The rows come from 5 hidden closed curves, with some noise, and rows from the same curve form a group. Each curve winds through 8 dimensions. The rows are also pushed far along 6 directions, which tell nothing about the answers.
In the rows, zero is written as 128.
Some rows, each with its group after it:
[167 105 162  80 123 137 110 185 156 129 107 159 149 101 155 111 112 186
 111 122 124 222  98 112 125 113] | Z
[112 122  43 166 160 118 121 101 115 151 145 150 138 125 125 144 150 104
  85 162 167 107 150 111  73 142] | Z
[121 126 108 197 154  93  93  68 122 140 114 146 136 147 126 116 157  83
 139  88  84  41 131  94 101  91] | Z
[130 171 170  99 132 164 159 171 146 115 137 115 126 109 105 150  88 163
 126 106 204 205 132 188 122 194] | R
[153 148 137 204 149 147 138 122 160  91  85 151 132 110 120 118 103 100
 139  55 107  57 127 103 110  75] | S
[140 133  81 167 141 120 134 124 127 128 146 136 123  90 119 147 136 101
 105 146 125 100 140 124  81 119] | P
[102 142 118 155 115 118 139  97 105 127 116 102 137 147 108 108 145  97
 160 111  97  64 127 129 135 104] | V
[130  94  76 135 107 105  74  89 108 169 147 160 150 182 116 146 151 146
  92 160  89 148 177  70 158 153] | S
[126  73  95 134 144  96  88 105 155 152 117 162 120 159 150 162 140  97
  78 139 180  95 152  79 117 127] | V
[151  99  94 155 116 124  75 115 153 175  97 163 168 147 138 158 148 139
  95  87 130 131 189  83 146 131] | P
[ 99 106  92 138 165 115 145 116 115 133 117 130 118 116 172 112 146 151
 116 181 118 116  95 135 104 106] | P
[152 116 164 127 106 116  91 167 175 126  93 194 155 124 172 128 133 221
  93 105 111 190 129  94 113 132] | P
[110 101  97 106 162 122  95 104 115 152 167 128  88 177  91 150 105  76
  98 132 184 121 149 118 179 189] | Z
[171  81 136  83 111  84  83 169 153 140 129 183 144 106 164 125 132 197
  93 129 118 200 119  78 110 126] | Z
[115 161 122 188 127 145 144 123 130 125 101 111 138 107 145 130 146 111
 134 130  97  80 112 137 105  93] | S
[165  90 146  55 121 131  73 168 155 157 129 152 144 149 122 131 107 124
 101  82 207 198 135  86 162 160] | S
[139 161 108 200 134 116 133 146 153 105  73 162 150  76 128 112 105 134
 118  58 111  72 100 106  93  89] | P
[114 138 128 173 143 136 153  94 121 121 117 104 121 137 139 124 147  99
 154 133 108  69 132 140 102  91] | Z
[129  55 170  68 127 100 140 116 108 137 122  95  92 159 146  95 118 154
 159 181  62 170 103 132 138  64] | V
[134  96 123 165 131  96 114 106 147 141 105 144 125 121 141 147 149 146
 114 142  46 102 142 117 125  88] | R
[ 98  75 119  91 130  99 136 122  95 148 143  79  65 158 143 108 124  76
 134 179 145  96 107 127 123  92] | Z
[122 149 145 131 108 140 104 130 121 138  92 125 144 149 116 107 108 104
 135  76 146 124 117 114 152 118] | R
[148 158 127 160 127 141 158 176 170  98 122 166 129  65 135 155 117 169
  93 119 157 152 146 152  58 140] | R
[118 121 150  57  88 120 130 128  85 135 162 107 132 161  89 112 117 165
 144 178  92 214 127 146 164 155] | V
[148  90 165 110 130 134 133 123 136 147  91  98 127 147 153 121 110 146
 157 100 118 150 130 125 148  89] | P
[ 96 163 118 142 140 132 162  63  69 125 145  72 121 148  94 113 128  73
 187 128 130  77 132 169 128 126] | Z
[162  86 154  68 110 130  93 183 161 138 130 164 136 117 161 138 133 166
  85 163 138 218 118 101 127 126] | Z
[121 155 121 147 110 138  99 165 147 121 123 172 116 121 107 140 106 112
  73 108 174 138 145 124 112 160] | P
[130 123 146 139 171 124 136 135 147 105 138 125  97 126 125 111 119  95
 145  85 144  79 103 125 119 121] | S
[148 134 185 109 104 126 163 126 142  95  76 125 157  92 162 119 122 185
 177 111  82 145 107 151 143  78] | S
[119 115 138  95 105 107 144 132  97 131 109 119 131 121 154 101 115 187
 134 177  95 187  94 137 115  99] | R
[121 208 188 122  92 185 180 146 114  97 107  68 157 113  95 106 107 115
 196  83 125 130 102 184 160 124] | R
[168 129 153 132 120 130 124 140 150 116  94 158 165  87 162 117 141 168
 146  92 100 151 128 120 102  84] | S
[119 178 122 147 124 138 181 111  91 108 116  91 142  91 112 119 100 150
 162 142  96 135 101 174 123 118] | S
[134  78 158  62 149 126 127 114 120 156 136  77  99 158 120 141 102  96
 147 144 153 161 119 144 179 128] | R
[108 123 147 108 156 151 145 143 134 121 164  89  89 176  84 122 104  59
 132 123 193 110 115 134 128 152] | V
[138 101 132  64 102 115 147 100  81 143 159  80 126 149 120 135 121 144
 158 196 106 183 135 139 158 129] | S
[115  51 127 108 148  86 146 121 108 137 112  93  62 131 170 102 114 130
 138 184  73 103  91 129 137  55] | Z
[108  99 119  76  85  92 112 105  92 160 127 124 139 154 144 134 144 185
 127 177 106 179 153 138 168 151] | P
[103 101 132 117 161 154 105 121 127 160 131  91  72 179 128 138 114  16
 110 131 224  95 131 131 135 128] | S
[115  99  66 152 156  87  96 105 122 164 163 142 103 139 137 148 157  97
  92 135 171  81 161 104  91 156] | R
[135 108  90 173 108 108  74 106 149 144 110 210 156 143 135 145 165 161
  83 106  96 118 205  89 119 133] | R
[117 186 132 134 112 141 141 174 131 111 137 119 138  95 110 117 119 125
 125 109 150 126  93 143 117 157] | P
[142 113  90 152 166 133 110 142 160 128  96 187 143 102 142 144 104 143
  64 131 168 156 119 101  92 123] | R
[135 117 125 105 140 154 137 154 128 141 121 108 125 138 123 119  95 115
 124 110 192 160 123 124 122 131] | V
[105 140  93  97 137 148 113 148 126 152 173 116 128 152 105 153 135  90
  95 138 232 138 140 129 151 215] | P
[112  90  92  92 141  80 121 113  98 157 188 121  92 140 140 141 145 150
 110 192 151 152 143 136 104 173] | R
[133 100 143  59  80 121  56 142 135 160 144 169 142 166 129 147 153 126
  92 138 168 190 170 103 172 173] | S
[135 123 117  92 102 125  88 142 122 171 136 116 155 161 119 141 121 120
 110 112 184 164 133  91 160 171] | V
[113 124 201 103 151 121 123 152 141 140 108  75  80 154 121 116  75  98
 146  81 169 135  73 144 142 128] | V
[133 212 113 170 120 165 127 154 127 114 141 126 161 112  55 125 102  86
 125  60 161 112 119 123 129 173] | V
[137 137 155 177 148 133 166 115 147  89 110 120 113 101 149 115 139 111
 168 101  89  54 118 141  91  66] | P
[126 154 126 167 142 134 133 151 141 113 115 129 123 106  95 114 104  92
 119  94 120  97  94 122 102 108] | V
[116 120 121 141 137 113 111  84 113 136 131 127 111 139 135 135 148 113
 145 123  90  85 151 141 170 131] | V
[122 166  62 163 123 131 107 132 144 135 143 172 181 122  80 162 141 105
  72 112 191 118 155  99  99 188] | V
[122 217 107 173 124 198 143 178 143 113 125 147 162  78 102 142 123 135
  98 100 175 155 139 168 107 183] | P
[122 125 145 117 132 136 118  86 105 124 142 127 135 185 110 106 130 135
 164 112 102 132 143 118 174 143] | P
[126 199 195 148  93 169 146 138 122 115  99  75 151 119 121 107 129 106
 193  71  99 104 102 161 148 104] | S
[115 145 153 120 142 173 133 117 132 138 113  84 107 165  82 151  82  41
 139  76 220 113 150 159 167 152] | R
[140  80 183 111 126 117 125 139 137 137 109 117  94 140 171 115 122 168
 134 158  75 172 116 131 110  74] | P
[140 135  70 154 137 146 125 107 129 132 133 173 171 115 121 151 146 171
 102 137 115 149 175 121 137 160] | Z
[115 125  91 114 168 122 141 152 126 141 170 116 106 103 137 149 126 128
  90 186 186 155 100 145  86 173] | S
[105 153 109 119 113 127 139 120  95 111 178 125 113 131  88 129 136 126
 127 179  94 131 134 153 151 168] | V
[117 116 154 102 126 119 129 169 144 135  90 120 113 113 165 119 104 154
 113 126 163 155  86 137 122 115] | P
[106 101 111 123 141 129 153 155 128 141 129 103  94 140 156 123 119 138
 103 175 166 137 111 130  91 120] | Z
[ 92 136 149 104 106 118 136 100  82 144 151  76 106 163 101 109 143 113
 181 121  98 107 147 172 176 147] | R
[131 151 150 185 158 149 163 151 158  98  85 140 127  88 157 111 113 163
 126 116 102 126  90 144  67  80] | Z
[149 142 208 124 104 154  86 139 151 148  87 120 160 175 126 100 125 144
 178   4 117 140 141 109 186 130] | V
[123 116 120  75 110 144 112 123 104 155 147 100 141 175 113 134 122  95
 123 158 178 166 126 108 167 154] | R
[147 162 155  85  97 179 108 199 164 105 134 174 152 117 105 124 116 127
 105  74 213 184 147 129 144 180] | S
[139  64  93 146 104  84  57 115 139 177 104 164 146 158 167 122 178 117
  99 118  93  88 155  45 122  80] | Z
[123 152 139 135 167 149 202 141 118  74 151 109  77  90 119 116  81 140
 145 160 132 136  99 184  88 122] | V
[147 172 149 149  80 137 135 116 131  93 117 172 178 107 126 133 146 217
 150 114  43 157 165 141 150 142] | Z
[112 131  41 186 121 105 108  95 127 129 123 204 177 119 134 140 179 181
  83 155  67 100 169  97 127 146] | S
[135 120 185 126 133 133 136 156 136 135  73  98 127 128 158  80 104 150
 160  84 108 147  70 124 107  64] | Z
[135 137 137 113 137 165 100 165 146 156 110 112 129 152 108 141  78  84
  96  84 224 163 114 108 154 161] | S
[115  64 121 132 176  94 104 131 138 178  99  94  78 138 158 123 116  85
 111 120 140  94  95 117 121  84] | R
[120 118 142 129 131 125 145 126 127 108 124 101  90 136 123 120 106  63
 138 133 139  72 100 120 130  89] | V
[154 124 129  99 111 130  93 194 168 140 145 158 128 114 123 155 110 122
  68 117 212 182 131  97 101 169] | P
[121  75 152  99 138  93 126  93 109 136 109 119 112 151 151 110 125 170
 147 173  48 154 103 129 157  84] | R

New rows, each followed by its group:
[112 123 131 134 145 120 101  86 127 136 126 124 109 175 100 145 107  69
 129  95 160  82 141 118 179 152] | S
[131 136  89  99 152 154 117 136 133 144 168 128 130 129  83 173 107  86
  85 141 223 164 147 138 149 207] | R
[106 176 127 190 142 137 111 125 142 119 122 128 110 130 101 134 122  58
 125  63 148  35 123 127 146 149] | V
[107 137 122 125 149 118 147  80  98 100 172 117  98 149  89 113 132  85
 170 118 118  63 145 152 156 148] | S
[127  93 178  87  96 109 100 152 133 153 133 111 106 171 149 115 139 147
 140 116 125 154 135 114 142 128] | R
[155  71 124 128 135  93 120 105 138 134 114 132 133 133 144 126 134 121
 129 151  81 115 113  80 106  59] | V
[154 106 206 133 123 133 145 155 168  97  75 128 118 107 182  97 127 156
 167  91  73 110  96 125 118  41] | V
[123 114 166 139 119 114 102 149 148 147  79 125 104 120 168 124 124 122
 114 113 117 120 105 129 116  84] | P
[100 119 141  99 163 131 129 121 104 146 161  82  65 159 117 134  97  69
 121 161 200 136 108 156 124 157] | S
[105 188 101 163 109 132 136 114 117  97 147 176 153 116 104 136 143 173
 116 131 112 125 162 152 127 186] | P
[122 118 136  80  95  96 116 100  88 133 153 112 111 143 110 132 122 123
 147 157 105 140 139 141 175 145] | Z
[128 169  74 143 112 157 104 153 135 134 173 143 159 130  81 150 146  76
  88 119 174 110 148  96 142 193] | V
[160 114 171  85  99 120 117 157 151 130  95 144 163 129 135 129  99 177
 121 108 153 211 115 105 116 119] | V
[128 115  36 173 133  95  94  94 122 144 138 186 134 111 113 161 146 106
  68 151 124  92 179 101 102 139] | R
[125 123 136 136 145 119 156 160 134 114 140 128 115  96 169 110 145 189
 120 187  79 156  82 138  74 107] | P
[128 172 124 124 113 172 108 150 159 125 108 167 175 122 114 157 124 128
  97  85 211 155 154 132 158 190] | S
[144 103 167 105 160 137 128 116 147 138 132  83  97 161 127 149  97  62
 145 105 196 112 115 119 139 123] | R
[137 118 116 157 142 129 127  90 136 112 139 149 131 136 130 131 162 118
 147 117  82  72 161 117 147 115] | Z
[114 128  97 140 158 111 150 102 109 132 155 109 102 105 120 135 138 106
 143 131 135  85 146 165 112 140] | R
[127 150 116 160  82 127  86  93 124 145 112 153 170 148  85 150 150 121
 126  93  70 112 189 119 180 144] | R
[100 132  43 180 148 109 143 118 129 108 131 187 133  95 132 140 144 159
  71 180 108  95 137 123  95 142] | S
[139 198 154 116  79 155 142 154 128  95 153 149 194 111 115 116 157 205
 154 120  94 181 128 138 139 179] | R
[119 177 136  96  86 159 123 146 100 130 148 126 145 120 104 127 128 128
 126 142 159 188 142 164 136 171] | S
[148  98 182  90 129 149  88 140 164 137 104 135 116 160 126 138 110  83
 127  75 175 141 142 115 177 123] | V
[161 159 150 119  94 159  78 154 155 144 118 155 197 128 111 135 145 154
 127  64 107 175 143 102 189 166] | Z
[116 123 115  84 140 108 171 166 117 102 146 125  90  68 152 127 102 143
  98 211 181 173  77 165  61 124] | P
[126 112  82 191 157 112 107  82 155 122 144 163 130 146 117 155 176  65
 109 124 111  21 164  87 116 119] | V
[135 120 171 132 101 111 136 122 113 113  96 115 115 119 143  91 123 138
 167 124  46 115 109 134 119  51] | P
[154 128 111 144  97 116  92 124 140 150 118 146 178 123 138 133 169 132
 136  84  96 100 155  85 149 122] | Z
[117 201 137 142 114 166 151 173 143  88 137 162 124 101  93 139  91 148
  99 102 199 163 148 172  96 193] | R
[130  55  98 109 114  75 121  84 108 148 136 132 109 145 167 139 155 164
 128 194  60 117 160 107 154 100] | Z
[152 122 175 103 146 162 102 131 164 134 119 131 138 172 122 144 107 103
 135  58 211 151 147 109 156 159] | R
[123 101 134  96 115  99  98 113 111 174 115 118 143 147 147 126 139 172
 134 132 103 170 134 128 160 136] | V
[125 190 139 161  92 174 135 156 143 109  99 151 155 118  99 125 113 142
 128  62 142 129 162 149 146 153] | P
[114  95  63 139 109  69  98  88 100 161 120 161 158 135 132 134 160 162
  95 181  70 132 147  98 114 113] | V
[129  97 141 108  94  86 120 106 104 139 103 119 125 148 130 110 113 162
 150 123  72 136 133 116 155  94] | P
[147 143  75 165  98 137 102 111 135 132 111 180 185 106 126 150 161 137
 104 115 104 117 183 104 133 128] | Z
[128 148 179 114 129 139 144 171 151 102 119 140 101 116 132 128  81 164
 113 113 180 181 111 153  96 149] | R
[141 120 119 106 130 143 144 179 141 113 125 135 105 108 111 124  73 114
  94 121 201 162 117 123 100 128] | P
[106 100  93 159 174 130 122 105 139 140 131 136 102 166 142 141 131  87
  94 147 184  85 137 102  98 130] | R
[118 121  89 106 117 109 137 152 111 137 144 130 125  85 137 133 136 154
  94 204 107 165 103 142 114 134] | V
[155  57  94 112 153  96 116 114 136 159 127 136 135 120 172 143 146 169
 115 163 103 147 134  96 129 107] | Z
[123 131 123 106 144 143 175 109 106 122 157  85 109 129 124 155 106 126
 136 193 161 158 126 163 121 148] | S
[ 82 164  96 155 140 127 184  64  72  96 165 108  99 146  90 124 122 124
 161 163 116  85 159 182 127 159] | Z
[127 184 139 135  93 169 118 159 145  99 134 167 156 118  94 130 139 126
 118  91 135 134 157 140 154 170] | V
[143 172 133 180 172 155 168 128 166  82 127 141 137  82 118 148 121 124
 134 101 133  93 117 152  99 132] | R
[ 98 154 134 132 135 138 134  94  95 115 141 128 130 146 127 104 148 129
 153 149  99 118 119 153 144 138] | P
[132 180 125 163 138 149 154 152 139  99 129 161 166  91 127 113 133 202
 126 115 110 164 118 144  78 150] | Z
[164  93 202  85 127 128 111 153 149 130  85 123 131 125 156  93 109 149
 160  86  94 171  87 112 151  66] | Z
[132 112 190  88 165 126 185 187 154  71 127 113  56  87 148  98  69 139
 137 136 165 145  57 165  85  97] | S
[124 149 208  74 108 138 151 152 116 114 124  86 106 116 138 111 106 164
 177 120 108 176  95 185 172 137] | V
[109 157  65 173 133 138 158 102 117 117 167 131 146 109 120 152 175 122
 120 181 109  81 153 141 110 153] | S
[112  97 122  87 100 100 138 128  96 124 162 130  94 137 139 123 135 163
 112 227  88 172 129 141 118 125] | S
[109 148  84 163 133 129 117  96  99 139 137 125 120 121 112 131 146  64
 120 138 128  75 146 139 114 121] | S
[136  68  89 132 142 100  65 132 146 179  97 176 145 154 176 124 144 147
  70 129 150 147 129  57 106 110] | R
[110 156 112 131 145 152 142 189 147 123 163 131 122 120  90 127 118 124
  86 138 177 159 107 137  91 179] | V
[147 158 131 119 129 171 110 199 172 116 139 158 135  91 115 145 118  93
  78 108 202 155 112 120 114 162] | Z
[111 116 124 152 109 111 143 122 105 135  94 121 122 111 159 102 144 173
 138 164  34 125 118 146 114  69] | P
[160 136 186  56  66 135 116 177 131 140 126 109 167 127 138 115 126 184
 160  96 132 210 118 122 163 147] | Z
[121 153 151  80  84 148 160 120  95 109 137  87 136 141 105 121 118 106
 173 137 149 135 132 154 169 135] | V
[118 147 117 124 154 159 138 126 130 137 121 108 135 133  99 155  93  96
 109 129 192 151 117 147 143 162] | R
[116 142 160 128 116 118 149  88 104 112 138 118 131 146 136 124 142 182
 168 157  62 140 134 155 141 133] | S
[151  76  66 169 149  99  84  99 137 154 150 168 136 145 149 141 169 128
  92 152  74  91 154  54 119 113] | V
[124  79 140 124 108  97  59 109 123 174  91 135 122 198 138 101 132  88
 129  74 130  97 143  64 150  88] | Z
[142 199 133 200 130 179 133 135 155  99 135 140 160 120  98 132 138  97
 141  54 133  75 146 118 119 149] | S
[152 155 130 159 128 139  98 155 167 115 100 197 159  94 123 126 127 157
 107  45 138 136 153 119 116 145] | R
[117  99 119 126 124 105 100 121 110 162  98 130 119 132 155 118 129 143
 109 155  94 150 113 121 127  97] | P
[152  66 164 127 165 125 105 110 164 129 108 131  96 161 154 125 125  89
 146  85 122  80 134  94 157  80] | Z
[129  85 131 143 202 126 117 115 160 130 129 119  83 149 155 130 128  44
 121 110 190  55 100  98 103  99] | P
[124 116 158  88 124 137 141 172 133 117 144 117  98 136 149 104 119 133
 129 140 171 152 103 129 108 129] | R
[115 101 134 123 120  99  81 153 154 152 118 161 120 143 149 136 144 152
  81 135 122 144 122 103 131 142] | V
